Every row belongs to one group in each of 4 separate groupings. Each group adds its own fixed numbers to the row, and there is some noise. The rows also spread widely along 14 directions, which tell nothing about the answers.
In the rows, zero is written as 128.
Known rows, each followed by its group in each grouping:
[106 118 152 136 121 170 159 141 137 136 145 104 121  94 139 173  59 133
 173 109 110 106 140 128 142 111  56 106 104 142 174  88 153]
j468 j583 ganaz j479
[138  70 191  90  89 136 102 138 140 113 139 133 162  99 125 119  65 139
 148 134 119 142 137 128  63 104  53 100 118 157 126 143 180]
j90 j390 ganaz j771
[100 142  14 136 171 139  81 119 115 117 101 136 147  86 101 121 127 149
 125  60 120 155 143 177 147  88 151 129 129 147 141 148  89]
j291 j60 ruzom j656
[133  69 154  99  81 108 141 103 136 128 116 130 170  88 163 115 129 107
 129 137  89 157 167 160 108 127 125 102 124 156 122 119 121]
j468 j611 ruzom j305
[181 124 104  71 136 164 122 156 129 138 137 151 123  81 152 111 154 174
 166 144 115 148 150 146  85 130 132 132 173 143 119 143 165]
j291 j646 peg j656
[114  78 117  67 143 129 142 104 144 108  79 130 140  91 173 141 117 139
 141 132  92 209 131 196  57 176 128 114 140 162 133 100 117]
j90 j583 peg j479
[ 98  99 159 123  72  89  55 179 121 139 103 117 199 111  72 139 106 141
 125 122 106 135 170 117  91 107 120 107 127 150 138 110 187]
j864 j173 ganaz j771
[103  95 169 131  89  71  82 198 154 115  94 120 192 118 109 127 185 156
  72 163 150 126 164 148  97 131 184 146 128 138  59 111  98]
j5 j390 ruzom j305
[127 132  76 134  88 162  82 186 117 138 161 122 191 120 108 113 143 152
 129 115 186 120 176 104 129  96 158 119 160 119 129 152 121]
j864 j611 peg j451
[160  83 178  90  85 139 158 118 138 113 146 135 162 114 176 112 140 113
 112 171 151 144 135 142  88 157 122 138  80 125  87 155  81]
j5 j173 ruzom j451
[148 141 126  98  70 155  95 178 114 133 147 124 163 127  87 141 194 184
 120 176 163  65 101 142  94  82 195 129 104  88 105 175 137]
j5 j60 ruzom j451
[140 145 184 118 115  70 191 101 133 127  89 123  83 142 157 135 174 105
 108 169 114  70 101 128 140 130 149 185 131 125 119 172 140]
j468 j646 peg j479
[154 117 123 157 140 180 141 156 170 111 171 151  89  76 126 174 122 156
 151 107 145  94 116 131 153 112 115 145 136 147  83 151  91]
j468 j583 ruzom j305
[104 180 138 114 117  97 160 123 100 170  94 113 104 132 121 147 161  94
 134 147  81 116 133 109 169 139 160 134 148 157 180 112 187]
j468 j583 peg j656
[100 132 181 118  78 149 148 140 140 130 145 133 187 143 126 170 135 106
  95 149 160 134 102 122  97 178 137 128 107 156 121  91 104]
j468 j611 ruzom j771
[114 154 114 138 140  76 174 117 112 131  51 124  70 107 116 145 138 104
 142 118  91 108 125 118 144 140 136 178 142 166 147 178 154]
j291 j646 peg j305
[ 96 151  87 110 131  99  35 124 112 115  87 123 166 109  50 154 137 169
 108  95 107  99  81 187 106  54 140 108  90 120 120 127 130]
j468 j611 ruzom j656
[108  86  36 141 138 168 117 113 115 111 116 131 118 112 132 120  94 154
 154  94 138 133 137 149 124  75 116 107 192 152 157 178 127]
j468 j173 peg j305
[152 187 107 106 184 123 185  91 107 136  90 124  56 106 173 117 132 111
 147 131  89 117 110 136 196 102  93 140 102 123 132 130 128]
j468 j646 peg j305
[113 128 153  91 100  62 107 150 115 124  54 117 158  84 113 132 144 143
 137 132  75 141 171 145  78 129 139 153 105 137 129 140 180]
j90 j583 peg j771
[149  93 133 119  59 108 159 132 127 125 110  83 139  93 144 132 195 144
 120 188 137  71 149 153 115  97 170 137  54  94  82 202 106]
j90 j646 ganaz j656
[129 111 197 149  67 132 176 140 173 158 168 120 146 126 136 179 159 123
 124 160 103  63 136 143 171 127 141 112 106 128 150  61 119]
j864 j60 ganaz j656
[118 146 173  96  89 108 209  87 110 143  84 115 103 113 141 158 123  96
 161 154  64  99 113 127 127 136 107 133 102 145 188 144 184]
j468 j611 ganaz j305
[106 141 173 139 117 134 142 172 144 137 154 119 184 130 146 124 123 138
 120 136 141 100 181 126 154 118  98 130 110 123 148  39 119]
j5 j390 ruzom j656
[ 95  97 110 125 135 134 152 151 126 121  95 113 111 115 154 128  97 146
 153 123 122 157 155 133 120 121 102 124 176 156 149 121 150]
j468 j583 ruzom j305
[141  76 126  80 111 180 203 122 154 121 129 123 109  92 183 160 123 131
 162 169 117 185 103 162  77 193 125 100 111 155 105 121  95]
j864 j611 ruzom j479
[123  86 104 139 101 191 146  70 143 135 174 140  99 127 123 178 111 108
 132 116 131  87  63 163 144 101 123  76 144 170 152 145 101]
j468 j583 peg j656
[ 78 120 144 150  99 118  82 177 126 119 125 100 214 151 102 149 124 127
  77 137 196 132 134 116 105 148 125 132  95 136 109  98  87]
j90 j173 peg j656
[142 131 175  80 134 115 122  61 123 120 128 163 150 124 131 128  86  91
 123 105  87 131  69 171 116 114  65 118  61 139 153 110 119]
j864 j60 ruzom j656
[128 111 149  82  80  97 149  96  88 126  98  92 151 121 156 104 139 111
 124 164 109 100 124 164 118  82  98 123   6  88 120 161 116]
j864 j583 ruzom j656
[121 106 176  60 122 139 101 139 119 125 108 120 123 144 129 153 121 128
 105 171 136 170  46 149  79 145  95  91 102 157  95 105 138]
j291 j583 ganaz j305
[145  96  78  91 129 140  66 103 122 120 123 140 162  76 126 124 145 120
 104 112 113 181 113 193 132 100 148  78  72 140  63 128  58]
j864 j583 ruzom j305
[151 128 168 119 152 111 106 162 170 131 123 145 118 110 136 151 167 127
  88 143 134 148 107 145 144 161 139 135 135 163  51  72  80]
j291 j646 peg j305
[102 192 140 115 146 113 106 147 118 126  95 141 110 144  87 171 146 136
 107 119 130 106  74 120 124 133 145 164 139 143 126 134 151]
j468 j583 peg j771
[189  96 111  47 124 165  77  84 111 139 151 131 113  68 147 106 128 141
 154 141  76 144 104 178 123  45 114  54 101 122 103 166 159]
j468 j583 ganaz j479
[128  96 202 100 103  99 112 120 154 128 128 132 169 123 156 140 143  99
  76 146 113 154 119 159 129 146 129 107 101 154  93  73  86]
j5 j583 ganaz j305

New rows. What belongs after each?
[106 102 117  87 164 126  87 108 121 116  99 131 123 145 140 114  72 125
 120 103 130 184  88 159 111 112  65  93 139 149 134  95 122]
j864 j583 peg j451
[110  94 142  49 167 103 123 111 124 107  49 111  83 114 161 130  93 134
 132 145  84 210  78 170  66 147  90 109 131 159 110 133 158]
j468 j583 ganaz j479
[164 136 203  76  99 126 147 181 144 128 121 130 120 114 140 163 173 150
 128 195 137 118  85 123  77 168 126 150  92 132  67 129 130]
j291 j611 peg j305
[120 110 193  98 101 106 131 147 165 122 129 139 170 149 144 147 170 164
  97 160 111 105 110 174 109 118 145 116 150 127 126  36 120]
j5 j611 ruzom j305
[114  67 168  95 128  91 115  73 137 123 101 124 120 114 154 123  75 103
 125 109  69 148 116 177 121  90  62  92 116 162 153 106 146]
j291 j583 ganaz j479
[158 131 148 100  88 140 163  80 119 145 159 145 142 131 163 129 174  80
 110 151 128 105 114 138 148 132 167 133 109 131 133 158 103]
j864 j583 peg j479
[145 103 139  81 119  53 138  92 131 128  67 111 129 104 190  78 187 109
  95 155  84 159 166 174 144 110 157 132 103 115  78 142  96]
j468 j611 peg j451
[116 159 177  94 155 128 135 167 114 124 121  90 127 150 190  93 100 132
 113 146 150 148 141 103 162  98  42 133  85  99 107  85 132]
j468 j583 ganaz j771
[ 90 148  50  74 170 134 136  87  83 111  76 105 118 160 153 100 143 150
 119 138 124 164  90 176 122  87 135 113 133 117 164 137 131]
j90 j583 ruzom j656
[140 129 103 155 124 128 134 156 139 141 122 110  88  79 100 162 150 152
 152 137 106  75 145 135 175  94 135 128  92 124 105 140 120]
j291 j173 peg j451
[137 112 141  62 134 143  85 128 134 125 118 150 128 138 126 131 163 145
  93 170 135 173  70 160  90 129 157  92 175 160  87 126 139]
j468 j390 ganaz j305
[140 119 133  79 111 140 119  82 123 113 122 172 144 139 110 149 148 114
 106 142 130 150  45 157  69 149 167 126 148 166 130 181 127]
j90 j60 ruzom j305
[135 102 113 101 118 193 132 113 157 110 157 143 169 106 154 164 137 129
 106 129 157 164  83 183 110 157 130  94  86 137  85  96  30]
j864 j611 ganaz j305
[ 81 104  71 137 154 118 104  59 128 124  96 136 133 136 115 136 101 104
  98  80 105 148  96 189 150  92 140  88 179 174 167  97 109]
j468 j646 ruzom j479
[155  83 108  66 131 160 146 128 113 127 118  98 123  83 197  97 125 129
 152 169 113 209 149 153 120 123 102  75  85 133  85 125 113]
j90 j583 ruzom j305
[156 132  56  77 149 107  88 122  96 145  92 118 106  78 138  79 155 132
 149 123  83 169 158 139 142  74 153 102 151 143 112 189 161]
j291 j611 peg j479
[149 105 147 118 137 149 161 121 165 115 163 155  97 178 184 115 160 144
  98 150 163 102  80 141 145 106 141 135 209 136 117 137  93]
j5 j60 peg j305
[145  90 136 108 109 131 170  95 158 126 111 133  97  78 155 154 148 109
 132 145  96 153 112 163 114 163 152 129 111 162 100 177  97]
j468 j60 ganaz j656
[171 144 110  69 133 194 163 155 116 126 144 121  90  94 158 143 143 179
 188 171 130 119 111 130  96 115 121 124 123 107 129 168 166]
j90 j583 peg j479
[132  65 211 104  71  63 157 142 161 128  90 113 150  67 160 141 154 142
 140 163  56 113 190 178  91 136 124 144  82 130 104 101 144]
j468 j583 ruzom j656
[103  88 135 128 122  65  73  84 145 132  97 133 144 132 123 135 168 122
  71 114  80 111 115 204 168  63 158  92 152 144 116  73 102]
j468 j583 peg j305
[100  77 143 104 136  96 122  95 125 122 106  95 121 164 189  89 110 146
 108 137 110 105 127 185 157  25  73  89 139 100 151  76 136]
j468 j583 peg j479
[125  90 166  89  98 104 104 153 136 112  79 125 150 106 105 154 127 169
 130 154 107 120  95 177  52 123 122 112 107 137 103 110 144]
j5 j646 ruzom j305
[129  53 153 128 102 146 105 105 147  96 147 124 116 137 124 156  89 140
 119 129 158  87  51 163 101  69  73  91 106 143 100 158  95]
j90 j583 peg j305
[137  81 164  79 107 116 118 113 143 122 101 122  69 130  94 175 149 133
 114 189 108 142  21 159  80 139 154  84 125 167  77 159 147]
j90 j583 ruzom j451
[ 78  98 121 162 109 127 124 161 123 130 112  85 176 116 115 131  74 103
 119 113 165 160 175 106 137 144  98 106 110 159 138  92 111]
j90 j646 ruzom j451
[139 114 122 131 133 185 138 156 155 113 160 140 137  79 134 154  75 139
 162  97 137 143 130 124 119 139  79 114 119 161 117 118  96]
j5 j611 ruzom j305
[119 153 135 138 131 130 165 158 147 129 138 113 132 140 161 142 173 130
 101 147 166  99 133 122 164 136 148 163 120 121 109 110  78]
j291 j611 peg j479
[ 97 161  69 122 144 155 123 124 104 123  96 122 140  92 111 156 114 158
 153  88 112 116 135 162 133  92 122 135 115 122 173 127 136]
j468 j583 ganaz j305
[ 98 136 170 127 116 101 104 101 130 125 117 132 147 165 107 157 133 122
  84 123 137  77  78 162 139  90 119 132 111 123 143  92 116]
j468 j583 peg j451
[150 116 153 106 159  86  85 163 178 123 116 133 146  86 171  95 160 168
 100 115  78 156 182 173 169  82 126 118 129 115  74  55 100]
j5 j60 ganaz j771
[146  92 164  90  80 130 122 137 123 112 108 122 143  88 130 151 118 111
 128 154 151 143  91 128  56 159 111 130  63 150  63 200 103]
j468 j611 peg j305
[131  97 192 145  76 120 105 131 165 134 162 151 170 116 101 178 116  87
 103 116 129 107 102 127 132 148 116 104 112 175 105  93  92]
j864 j611 peg j305
[ 93 176  87 113 124 145 118 168  77 142 107 109 126 156  91 126 119 156
 156 133 147 109 114  89 123  81 126 122 191 134 185 153 210]
j468 j611 ruzom j305
[109 126 104 170 156 141 135 166 160 118 111 116  64  78  80 198  99 153
 155 103 115  97  85 136 152 123  99 134  86 161 103 142 104]
j291 j60 ruzom j656
[ 95 119 141  75 100 164 108 105 115 145 131 143 163 171 107 159 136 134
 108 166 135 132  54 170  75 134 143  72 167 164 173  77 166]
j468 j390 peg j656
[116  90 150 116  77 141 148 143 149 129 130 129 161 107 145 154 161 157
 128 152 114 117 153 166  98 131 163 124 139 136 125  99 129]
j468 j583 ruzom j771
[142 173 183  74  90  64  99  99  92 146  94 132 186 100 115 119 147  99
 123 130  70  92 143 143 116  93 130 143  66 112 156 134 176]
j468 j611 peg j479
[ 66 158 130 146 147 104 127 105 112 122  98 104 169 128 137 128  66  63
  97  74 141 163 147 112 166 137  84 140  95 159 161 107  97]
j468 j611 ganaz j479
[147 127 201  85 114  97 166 115 173 121 123 173 142 142 175 129 178 121
  98 148 101 141 122 147  93 179 163 164 189 158 123 103 123]
j5 j611 peg j771
[ 99 177 160 146  91 103 141 112 121 147 136 143 153 167 100 155 172  97
  87 123 123  58 118 115 174 104 183 156 166 144 190 127 146]
j5 j583 ganaz j305
[114  82 191 135  92  71 128  80 146 118 105 110 150 112 138 129  99  74
  92 118  95 124 126 148 152  98  87 113  51 147 110 134  98]
j90 j60 ganaz j771
[134 127 129 128 131 132 131 141 126 128 120 117 153  93 159 121 103 112
 133 110 125 139 154 138 164 114  79 123  56 118 109 103  81]
j864 j60 peg j305
[130  90 171  98 136  90 126 104 127 134 104 100  89 112 167 106  85 100
 133 132  79 148 130 133 156  79  65  93 117 148 124 129 164]
j468 j583 ganaz j479
[100 103 110 133 123 136 125  70 129 109 121 164 131 168 101 156 110 100
  91 106 148 120  38 162 110 128 137 117 171 177 151 141  98]
j864 j646 ruzom j305
[100  91 171 111 116  50 108  92 141  90  63 146 170 116 125 120 135  92
  66 120 121 151 113 176  86 144 140 159  84 162  82 154  68]
j5 j390 ruzom j305
[107  95 129  97 122  88 130  94 122 127  93 135 150 160 157  93 145 105
  95 141 109 180 126 150 119 123 158 114 200 167 156 121 146]
j90 j60 ruzom j305
[128  91 196  76  92 153 113  95 136 113 151 176 168 152 120 173 101 113
 107 132 157 129  40 159  23 173 111 138 140 177 146 144 130]
j291 j583 peg j479
[123 101 172  82 145  56 116 123 122 105  84 122 151 147 202  48 136 117
  82 139 135 183 177 140 121 109 100 165 147 119  97 128 118]
j468 j583 ruzom j451
[ 85  80 112 147 105  81  94  49 117 125  91 113 121 150 112 141 134  75
  68 112 111 100  72 181 174  58 145  83 113 160 120 147  82]
j468 j583 peg j305
[120 126 153 106 145 115 100 165 160 131 110 137 115 109 111 162 121 156
 130 120  97 148 104 144 113 136 103 112 152 170 106  66 147]
j291 j611 peg j771
[103 131 174 152 150  89 145  89 141 113 112 136 105 127 135 149  87  74
 101  93 112 117  97 136 180 119  72 146  97 162 122 109  90]
j468 j583 ruzom j305
[110  99 106 174 125 132 184 110 162 125 120 120  97  89 132 175 141 116
 122 122 104 108 130 160 183 134 136 128  81 157  99 117  58]
j291 j173 ruzom j771
[184 150 149  79 162 157  88 136 137 139 169 154 128  83 151 116 109 125
 142 115 109 158 117 123 156 105  71  92 125 143  92  91 129]
j468 j611 peg j305
[151 140 129  81 118 138 123 129 122 142 135 153 150  99 142 117 161 129
 130 129 116 154 164 139 111 138 158 148 159 143 144 146 150]
j291 j583 ganaz j451
[154 132  82 128 172 170 102 130 149 112 152 140 105  47 113 157 109 137
 153  90 115 152 119 147 148 114 122 115  94 151  85 151  88]
j90 j583 ruzom j479
[128 120 121  85 164  79 119  92 136 101  94 166 167 108 188  77 152 142
 106  93  94 172 189 188 108 112 151 182 190 129 144 124 122]
j468 j583 ruzom j479
[103 108 176 132  61 115 166  68 123 123 119 144 162 152 117 163 116  92
 111 129 115  64  91 150 101 128 124 142  95 149 178 150 125]
j5 j173 peg j771
[118 106  97  91 107 174 179  98 119 127 111 128 128  88 152 160 126 127
 160 139 109 152 119 172  83 159 153 124 114 149 153 152 122]
j468 j583 ruzom j479
[106 132  89 153 124 127  83 135  94 129 117 117 152  95  73 137  82 140
 150  86 112  88 143 131 157  49  81 115  81 133 156 138 145]
j291 j173 ruzom j305
[130 137  86 111 128 132 117  89 114 149 156 128 184 126 167  89 180 112
  99 124 111 139 180 163 195  71 183  99 151 120 160  89 110]
j90 j583 ruzom j479
[166 120 115  60 128 165  76 141 104 124 153 130 155 134 166  79 171 149
  93 181 166 174 108 137 120  93 138  89 113 109  47 144 108]
j468 j173 ruzom j771
[ 97 128 155 100 112 101  81 135 113 129  88 117 132 142  81 175 155 123
  82 158 125 133  47 157 107 128 156 103 104 154  90 110 128]
j468 j583 ruzom j305
[107 100  87 108 140 110 117 101  98 136  84  92 136 125 155  91 102 134
 132 118 106 129 145 173 147  54  87  92 113 121 158 100 138]
j291 j646 peg j479
[ 94  92 120 175  91  84 121 132 133 149 123  86 120 123 111 137 156 108
 101 134 113  76 155 135 201  57 162 105 119 144 120 132 117]
j291 j583 ruzom j479
[116 122 191 102  90  99 105 190 102 120 104  99 163 149 119 121 122 146
 114 181 154 112 118 101  90 113  97 132  82 115 100 131 153]
j5 j173 ruzom j305
[118 158  79  67 169 140  89 111  77 112  96 130 136 157 145  77 129 145
 107 137 144 177  94 142 113  83 113 117 135 117 120 152 140]
j468 j173 ruzom j771
[118 110 117 129 158 116 132 128 120 129 106  81 114 112 165 104  82 115
 135 122 122 144 151 130 171  86  63  93 101 131 124  94 122]
j90 j646 peg j479
[100 102 151 137 111 126 148 146 129 133 110  96 128 118 130 142  84 125
 140 135 132 124 142 127 132 122  81 109 117 144 139  89 140]
j468 j646 ruzom j451
[147 112 134 113 106 126 120 152 132 146 138 117 121 140 150 102 164 111
  99 163 156 138 132 107 154 118 162 111 146 138  89 157 110]
j5 j60 peg j451
[103 123 181 121  64  62 131 112 115 131 110 132 182 153 114 123 157 117
 104 137 108  64 144 146 116  93 146 162 117 118 172 138 158]
j864 j583 ruzom j656
[136 135 112  77 112 130 161  57  90 111 109 138 142 141 164  90 146 111
 116 132 132 113 109 168 111  89 138 150  85 103 153 198 103]
j5 j583 ruzom j451
[134 120 107 140  90 135 126 161 113 162 122  82 129  70 128 131 165 125
 137 166 114  98 178 130 193  76 145  82  56 118  84 125 115]
j468 j390 peg j305
[185 138 182  97 114 140 151 114 146 135 138 168 138  50 130 164 114  98
 154 118 100 132 129 142  98 191  98 158  60 159 108 131 112]
j291 j646 peg j451
[151 195 121  97 177 139 137 120 125 129 132 148  96 118 130 131 137 113
 132 121 120 151  95 103 154 138 144 155 152 145 138 171 151]
j90 j60 ganaz j479
[101 155  98 103 120 144  73 155 100 106  86 120 187 102  60 167 108 189
 142 110 143 104  96 162  56  97 120 133  99 115 159 134 156]
j90 j646 ganaz j305
[124 100 185 120 101  84  88 140 134 136 117 111  98 154  88 146 137 113
  89 171 134 102  52 119 123 101 125  94 141 163  77 146 157]
j468 j646 ruzom j656
[125 115 182 101 120  70 128 156 158 100  88 128 172  85 153 132 146 170
 129 126  96 127 195 161  76 133 131 191 130 113 132 121 148]
j90 j583 ganaz j479
[ 96  80 167 101 123 120 135 110 133 112 109 117 123 160 150 132  86 149
 123 138 122 123  95 169 104  89  69 106 146 130 155  84 149]
j468 j583 ruzom j451
[139 154 123  72 170 161 123 130 107 128 130 136  98 137 142 127 123 129
 129 141 137 163  74 127 120 129 110 124 133 147 121 136 141]
j291 j583 ruzom j479
[ 86  98  98 111 112 139 134  93 125 121  93 126 158 126 137 154 121 117
 116 116 122 159 104 176 102 141 136  97 139 162 149 104  99]
j468 j611 peg j305
[142 148 138 121 137 162 200 104 144 155 165 106  84 131 197 136 166 116
 123 162 113  98 130 140 224  98 137 107 126 113 139  85 111]
j468 j583 ganaz j479
[137 130 119 109  84 175 140  89 127 133 161 170 172 110 110 160 149 104
 120 119 139 120 106 155  98 159 188 132 131 158 157 161 100]
j5 j583 ruzom j451
[148 130  94 119 135 147 171 104 136  94 115 148 114  86 146 132 137 154
 151 109 122 113 125 155 109 113 138 173 104 122 121 211 103]
j90 j60 ruzom j771
[148 106 180  85 125  69 166 117 135 130  86 141 130  95 186  75 140  97
 130 153  70 173 192 133 130 142 117 143 137 159 117 126 147]
j5 j390 ruzom j305
[123  99 113 106  79 107  63 106 125 111 120 135 166 129  80 138 150 137
  96 121 138  94  79 161  83  71 171 118 129 129 115 207 123]
j864 j611 ganaz j479
[147 142 100  60 115 162 151 150  78 155 110 103 111 121 156  97 156 148
 155 190 118 156 131 120 114 111 134  96 123 126 127 140 184]
j291 j646 ruzom j771
[134 115 153 130 138 141 165 152 163  89 134 141 111 120 149 149 101 164
 151 118 147  97 104 136 109 116  67 163 126 124 114 133 102]
j864 j611 ruzom j305
[168 110 137  73 173 109  94 112 131 104 124 139 105 121 168  83 133 177
 127 145 101 122 110 172 127  41  87 122 138  95  95 135 144]
j468 j173 ruzom j479
[153 121 166  82 106 152 109 175 113 144 143 136 145 102 111 141 117 165
 170 164 104 119 132 121  95 107  89 104 128 137 141  98 201]
j291 j173 ruzom j305
[141 165 101 101 141 182 136 139 110 146 143 131  76 116 119 152 132 133
 152 139 127 129  87 105 154 110 134 106 165 151 138 157 167]
j468 j583 ganaz j305
[169 126 180  84 145  93 121 147 151 124 123 133 116 101 187 102 164 156
 124 148 101 121 156 153 136  98 102 150 122 107  83 107 130]
j468 j583 peg j656
[123 103 106  61 128 117 114 102 105  96  76 123 161 109 144 107 113 171
 146 131 100 154 114 193  59  82  96 113 105 114 142 139 144]
j90 j611 ruzom j305
[155 231 142  42 201 101 155  84  96 137  84 180 115 145 177  87 154  92
 119 119  77 184 104 131 144 160 132 175 162 144 175 113 157]
j5 j60 peg j305
[147 144 111 132 128 118 120 153 150 140 120 134 110  84 112 148 175 169
 144 131  73  88 156 151 167  88 167 121 136 125 113 110 138]
j5 j173 peg j771
[119 149 157  52 168  82 133  82  93 124  66 135 123 128 159 102 104  78
 115 124  83 203 102 148 106 154  88 146 100 162 144 125 150]
j291 j583 ruzom j479
[127  67 180 118 152  89 121 132 167 107  99 125  65 113 147 136  69 140
 144 115  78 137 106 147 135  89  40 103 152 159 111 104 153]
j864 j583 ganaz j305
[144 117  88  84 135 152 106 130 115 140 130 132 129  95 151 107 150 166
 150 135  89 147 154 167 142  65 138  87 169 126 138 103 159]
j468 j583 ruzom j305
[101 141  82 136 148 152 110 151 140 126 124 144 119 101  90 172 120 166
 152  92 113 118 124 148 122 113 154 132 199 158 164 122 159]
j468 j583 ruzom j479
[ 99 104 145  97 137  87  73 115 136 106 100 135 208 142 156 102 146 135
  60 117 137 166 131 196 107 109 143 134 123 118 107  77  80]
j468 j60 ruzom j479
[164 127 143  67 124 128 181 127 106 146 112 108 135 119 233  69 166 116
 127 185 120 168 183 137 151 129 119 122 126 109 112  96 126]
j468 j646 peg j305
[126 118 156 134  66 111 106 141 133 152 137 108 159 114 100 137 169 119
  97 160 117  81 141 133 170  77 155  94  69 121  93 120 125]
j864 j390 ganaz j771
[141 162 146  92 111 115 141 164 116 139 120 131 172 102 151 101 150 137
 145 135 104 135 190 111 126 124 135 145 140 127 148 112 157]
j5 j611 ruzom j305
[ 97 135 136 110 141 115 115 118 115 145  92 140 124 126  95 158  94  79
 120 118 107 190 100 116 115 194 117 114 144 202 152 103 149]
j291 j173 peg j451
